The first 9 rows are patterns. Each new row is the sum of 3 different patterns, raised or lowered, with some noise. Before adding, each is slid sideways (what falls off one end comes back at the other) and multiplied by a number that may be negative. Names go in the order of the patterns.
Known rows, each followed by the names of its patterns:
+0.04 +0.67 -0.86 +1.52 +0.21 -0.66 +1.13 +0.74 -1.38 -0.73 +1.52 +1.60
 -0.13 +0.44 -1.20 +0.04 +0.63 +1.36 +1.78 +0.27 +1.61 -1.46 +1.83 -1.10
 -1.45 -0.73 -1.56 -1.91 +1.12 +0.66 -0.56 -1.55 -0.96 -> Z881
-0.02 +1.70 -1.92 +1.55 -0.33 -1.89 +0.73 -1.97 -1.73 -1.01 +0.50 +0.53
 +0.92 +1.07 +0.66 -1.29 +1.20 +0.74 -1.60 -0.59 +1.35 +1.89 -0.98 +1.61
 +1.78 +1.35 +1.95 -0.49 -1.62 -1.97 -0.32 -0.60 +0.34 -> Z188
+0.33 -0.97 -0.36 -0.26 +0.00 -1.93 -0.95 +1.02 +0.08 +1.32 -0.33 -1.97
 -1.73 -0.85 +0.04 +1.06 +0.04 -1.85 -0.75 +0.99 +0.74 -0.35 -0.77 -0.64
 +1.45 +0.37 -0.15 -1.70 -1.06 +0.27 +1.62 -1.73 -1.40 -> Z485
-1.63 +1.86 +0.51 +0.61 +1.47 -1.11 +1.15 -0.98 -1.38 +0.06 -1.78 +1.77
 -0.15 +0.23 +1.80 +0.35 -1.17 -1.48 +0.92 -0.29 +0.94 +0.88 -1.96 -1.08
 -1.08 +1.13 -0.26 +0.99 +0.81 +1.79 +0.02 +0.34 +0.48 -> Z637
+0.51 +0.58 -1.20 -0.12 -1.91 +2.03 +0.70 -1.27 -1.84 -0.22 -0.27 -1.55
 -1.26 +1.72 +1.04 +0.18 +0.08 -0.85 +0.37 -1.00 -1.62 -1.71 +1.08 +1.17
 -1.63 -1.60 +1.02 -0.69 +0.16 -0.56 -1.22 +1.03 -1.60 -> Z730
-0.63 +1.81 -0.13 +1.17 +0.82 +0.20 -1.36 +1.23 +0.35 +0.30 +0.36 -1.88
 -0.94 +0.39 -0.38 +1.41 -1.37 +1.25 +1.72 -1.44 -0.29 -1.06 +0.18 -1.93
 +0.17 +1.34 -1.40 -1.43 +0.53 -1.76 -0.56 -1.52 +1.97 -> Z658
+1.69 +0.69 -0.78 -1.95 +0.67 +1.55 +0.22 -0.85 +1.67 +0.34 -0.36 +1.64
 +1.32 -0.35 -0.25 -0.14 -1.89 -0.25 -1.15 +0.99 +1.79 +0.44 +1.67 +0.21
 -1.99 +2.03 +1.32 +1.38 +1.13 -1.73 -1.02 -1.82 +0.31 -> Z169
+1.36 +1.04 -0.92 -0.83 -0.24 -1.61 +1.25 +1.71 +1.99 -0.22 -0.41 -1.70
 +1.00 -1.76 -1.50 +0.36 -0.79 +1.71 +1.85 -1.61 -1.66 +1.48 +0.44 +0.79
 -0.68 +0.68 -1.74 +1.48 -0.76 +0.00 +1.29 -0.70 -1.95 -> Z410
-1.42 -0.67 +1.41 -1.65 +1.03 +1.86 +1.86 +1.88 +1.43 -1.24 +0.44 -1.68
 +0.82 -0.47 -0.50 -0.50 +0.45 +0.98 -1.72 +0.79 -1.86 +1.26 +1.03 +1.24
 +1.91 +1.00 -2.01 -1.23 +0.92 +0.39 +1.34 +1.24 -1.12 -> Z511

New rows, each followed by the names of its patterns:
-0.81 +0.46 +2.21 -0.43 -0.73 +0.00 +0.04 +2.16 +3.73 +3.00 +0.35 +0.20
 +1.41 +2.91 +0.22 +1.71 -1.18 +1.28 +2.93 +1.54 +2.10 +1.91 +2.50 +1.02
 +2.28 -0.38 -1.68 +1.15 +1.87 -0.97 +1.60 +2.49 +1.27 -> Z881 Z188 Z485
-1.45 +3.76 +1.27 +2.55 +0.85 +2.27 +2.57 -0.90 +0.34 +2.50 +0.00 +4.67
 +2.92 +1.27 +2.49 +0.05 +1.58 +3.29 +2.57 -1.52 -0.44 +0.09 +2.23 +2.25
 -0.09 +2.84 +0.79 +1.80 -0.32 +0.98 -3.46 +1.29 +0.97 -> Z188 Z485 Z637
+0.54 +0.28 +2.36 +0.52 -1.57 +0.99 +0.87 -1.27 -1.90 +0.88 +1.39 -0.47
 +1.86 +1.75 +1.07 +1.35 -1.42 -2.27 -1.38 -0.60 -0.51 -0.75 -0.52 +1.93
 -1.69 +1.19 -2.03 -0.37 +1.91 -2.04 -0.54 -0.24 +0.04 -> Z881 Z188 Z730
+2.08 +2.55 +1.42 +0.08 -0.08 -1.23 -1.95 +0.09 -0.19 -0.32 -0.64 +0.96
 +0.20 +1.67 +0.17 -0.73 -0.09 -0.40 +0.63 -0.52 +0.42 +0.05 +0.60 +0.04
 -0.34 -0.52 +0.74 +0.96 -0.17 +0.45 +1.71 -1.16 +0.03 -> Z188 Z730 Z169
+0.24 +1.42 +0.10 +1.24 +3.47 -0.42 +0.92 +1.72 +3.85 +2.06 +1.22 -0.01
 +2.29 +0.82 +1.93 +2.39 +3.17 -0.14 +2.52 +2.50 +1.84 +0.30 -0.23 -0.77
 +2.96 +2.92 +1.45 +1.40 +0.55 +1.73 +1.31 +3.26 +1.14 -> Z485 Z658 Z410
+3.23 +1.55 +0.11 -1.81 -0.50 -0.08 +0.61 +0.38 +2.42 +3.79 -0.37 +0.53
 -0.16 +0.73 -0.77 -1.25 +0.58 +2.32 +0.46 +0.77 -1.90 +0.65 -1.99 +0.79
 -0.37 +0.89 +1.26 -2.74 +0.00 -0.09 +1.42 +0.78 -0.77 -> Z637 Z730 Z658
-5.68 -3.44 -0.22 -3.03 -1.67 -1.42 -2.21 -2.87 -0.16 -1.63 -4.16 -2.73
 -4.35 -4.75 -3.24 -0.53 -2.30 -1.78 -4.45 -1.94 -2.01 -1.54 -1.48 -1.29
 -3.69 -2.42 +1.83 -1.86 -0.74 -1.36 -0.85 -3.48 -2.29 -> Z188 Z169 Z410
+0.65 -0.11 -1.03 -0.39 -1.57 -0.80 -2.18 -2.88 +0.68 +1.73 -2.03 -2.61
 -2.28 +1.04 -1.29 -3.88 +0.12 -2.79 -1.42 +2.00 +1.18 +0.36 -2.56 -2.11
 -1.17 -1.05 -0.20 -1.58 +1.43 +1.56 -2.14 -0.42 -1.00 -> Z188 Z730 Z169
-4.34 -2.27 -3.61 -3.41 -3.69 -2.42 +0.31 -1.43 -3.67 -4.02 -2.64 -3.39
 -2.08 -2.67 -1.11 -2.98 -2.41 -1.13 -0.96 -0.36 -3.80 -4.52 -3.64 -2.66
 -3.02 -0.14 -3.32 -4.85 -0.72 -0.25 -1.47 -4.22 -2.13 -> Z188 Z485 Z637
-1.22 -0.21 +0.22 -1.59 -1.02 -0.03 +0.58 -0.59 -3.72 +0.40 -1.77 -0.32
 -2.34 -1.60 -2.05 -2.01 -1.28 +0.96 +0.73 -0.32 -1.64 -1.52 +1.05 -1.39
 +1.02 -0.15 -3.46 +2.96 +1.07 -2.11 -2.54 -2.86 -1.82 -> Z188 Z410 Z511
-1.65 -0.65 -1.27 +2.64 +3.94 +1.06 -1.61 +3.06 +0.99 +0.04 -1.26 +0.53
 -0.09 -1.32 +2.79 +1.44 -1.21 +0.50 +2.10 +1.48 +3.51 +1.48 +1.95 -2.05
 +2.33 -1.12 +2.55 +3.72 -1.27 +0.05 +3.36 +2.87 +0.12 -> Z188 Z485 Z410
-1.10 -2.31 -2.19 -1.67 -1.49 -0.52 -2.28 -3.76 -3.56 -1.40 +0.10 -3.20
 -2.23 +1.49 -0.07 -1.88 -1.58 -0.94 -2.01 -3.26 -1.18 -2.41 -1.49 -2.93
 -2.31 +1.52 -1.32 -1.21 -1.22 -3.49 +2.28 -2.03 -1.28 -> Z485 Z730 Z169
-0.27 +1.49 +2.00 +2.07 +1.75 +3.55 -1.26 +0.10 +1.15 -0.02 +1.86 -1.40
 +1.75 +3.22 +0.50 -2.26 -1.35 +1.37 +3.27 +1.48 +1.75 +0.06 -0.31 +0.62
 +1.07 +3.08 +0.34 +0.00 +1.82 +2.55 +0.35 -1.26 +0.35 -> Z637 Z730 Z169
-0.88 +0.42 -0.93 -0.82 -2.20 -2.84 +1.49 +2.79 +0.37 +0.42 -0.52 -2.05
 -0.82 +0.04 -1.13 -1.51 -1.54 -1.84 +0.44 -0.12 -0.86 +1.91 -1.34 -0.68
 -0.65 +0.67 -1.83 -1.19 -2.18 -1.52 +1.02 -0.14 -4.78 -> Z485 Z658 Z410
-0.04 -1.64 -1.15 -1.74 -3.39 -5.06 +1.52 +0.36 -2.27 -0.52 -1.06 -0.35
 -2.60 -3.99 -2.67 -2.68 -1.49 +0.25 -1.70 -1.74 -1.95 -4.75 +0.45 +0.70
 -1.69 -2.47 -1.71 -3.58 -3.22 -2.27 +0.93 -1.36 -0.46 -> Z637 Z730 Z169
+1.12 -0.90 +0.14 -1.88 +0.84 +1.79 -1.86 -2.32 +2.04 +0.57 +2.37 +2.46
 +1.14 -0.20 -0.65 -0.62 -0.60 +2.94 +1.24 -2.75 -0.22 +3.40 -0.12 +0.58
 +0.36 -2.57 +1.27 -1.29 +0.67 +1.62 +0.89 +1.89 +1.07 -> Z730 Z169 Z410
+0.84 -1.52 -0.96 -1.73 +2.36 -1.18 -1.13 -1.19 -0.43 -1.60 -0.62 -2.73
 -1.54 -1.30 -1.52 -1.67 -3.32 -2.29 -1.04 -2.48 -0.92 -1.35 +1.12 -0.72
 -1.18 -3.61 -2.24 -3.32 -1.22 -1.69 -4.45 -1.18 -1.53 -> Z881 Z485 Z511
+1.22 +1.76 +1.14 +3.69 +2.23 +2.65 -0.43 +1.66 +2.31 +1.26 -1.72 +1.25
 +2.22 +4.54 -0.59 +2.00 +3.73 +1.57 +5.20 +2.39 -1.03 +0.05 -1.05 +3.57
 +1.46 -0.51 +2.89 +0.02 +3.69 +0.17 +0.48 +3.47 -0.47 -> Z188 Z730 Z658
+0.60 +1.93 +1.72 +0.05 +0.75 +1.47 +0.61 +0.73 +1.59 -0.58 +1.30 +0.93
 -0.57 +0.64 -0.67 -0.06 +0.27 +1.23 -0.49 +3.18 +0.91 +0.64 +0.26 +1.00
 +0.25 +0.90 +2.08 +0.76 +3.61 -0.40 -0.74 +1.03 -0.73 -> Z637 Z410 Z511
-0.52 -4.92 +0.23 -5.05 -2.22 -4.21 -4.45 -2.52 +0.82 -1.76 -3.68 -2.99
 -3.42 -2.21 +1.33 -2.40 -3.18 -6.58 -0.72 -2.55 -1.56 -3.82 -2.21 -1.19
 -2.66 -0.74 -3.28 -6.06 -0.93 -1.47 -4.75 -2.35 -3.63 -> Z881 Z410 Z511
+3.77 +1.20 -0.99 +0.47 +0.52 +1.92 +0.23 -0.08 -2.97 -1.16 -0.50 +2.25
 +0.34 +1.63 +0.82 +1.58 -0.52 +1.13 +2.67 -1.30 +1.84 +2.67 -0.07 +0.76
 -2.70 +1.61 -0.85 -0.48 -0.58 +0.01 +1.74 +0.00 +0.52 -> Z637 Z730 Z511
+1.63 +1.52 +1.91 +3.72 +5.70 -0.30 -1.16 +0.88 +3.94 +0.82 +3.63 +0.94
 +2.16 +2.58 +2.81 +4.05 +0.92 +3.07 +3.02 +5.66 -0.65 -0.70 +0.65 +0.41
 +0.47 +6.09 -0.71 +1.37 +0.02 -0.57 +4.36 +5.16 +2.18 -> Z881 Z169 Z410
-1.61 -0.24 +2.74 -0.12 +0.97 +0.71 +0.55 +0.87 -0.48 +2.56 -2.46 -1.83
 +1.15 +0.16 +1.28 +1.40 +2.78 +1.98 +1.55 -1.35 -0.24 -0.73 +2.43 -1.19
 +1.50 +3.50 -0.47 +1.44 +2.60 +2.77 +2.13 -0.49 -1.14 -> Z188 Z485 Z730
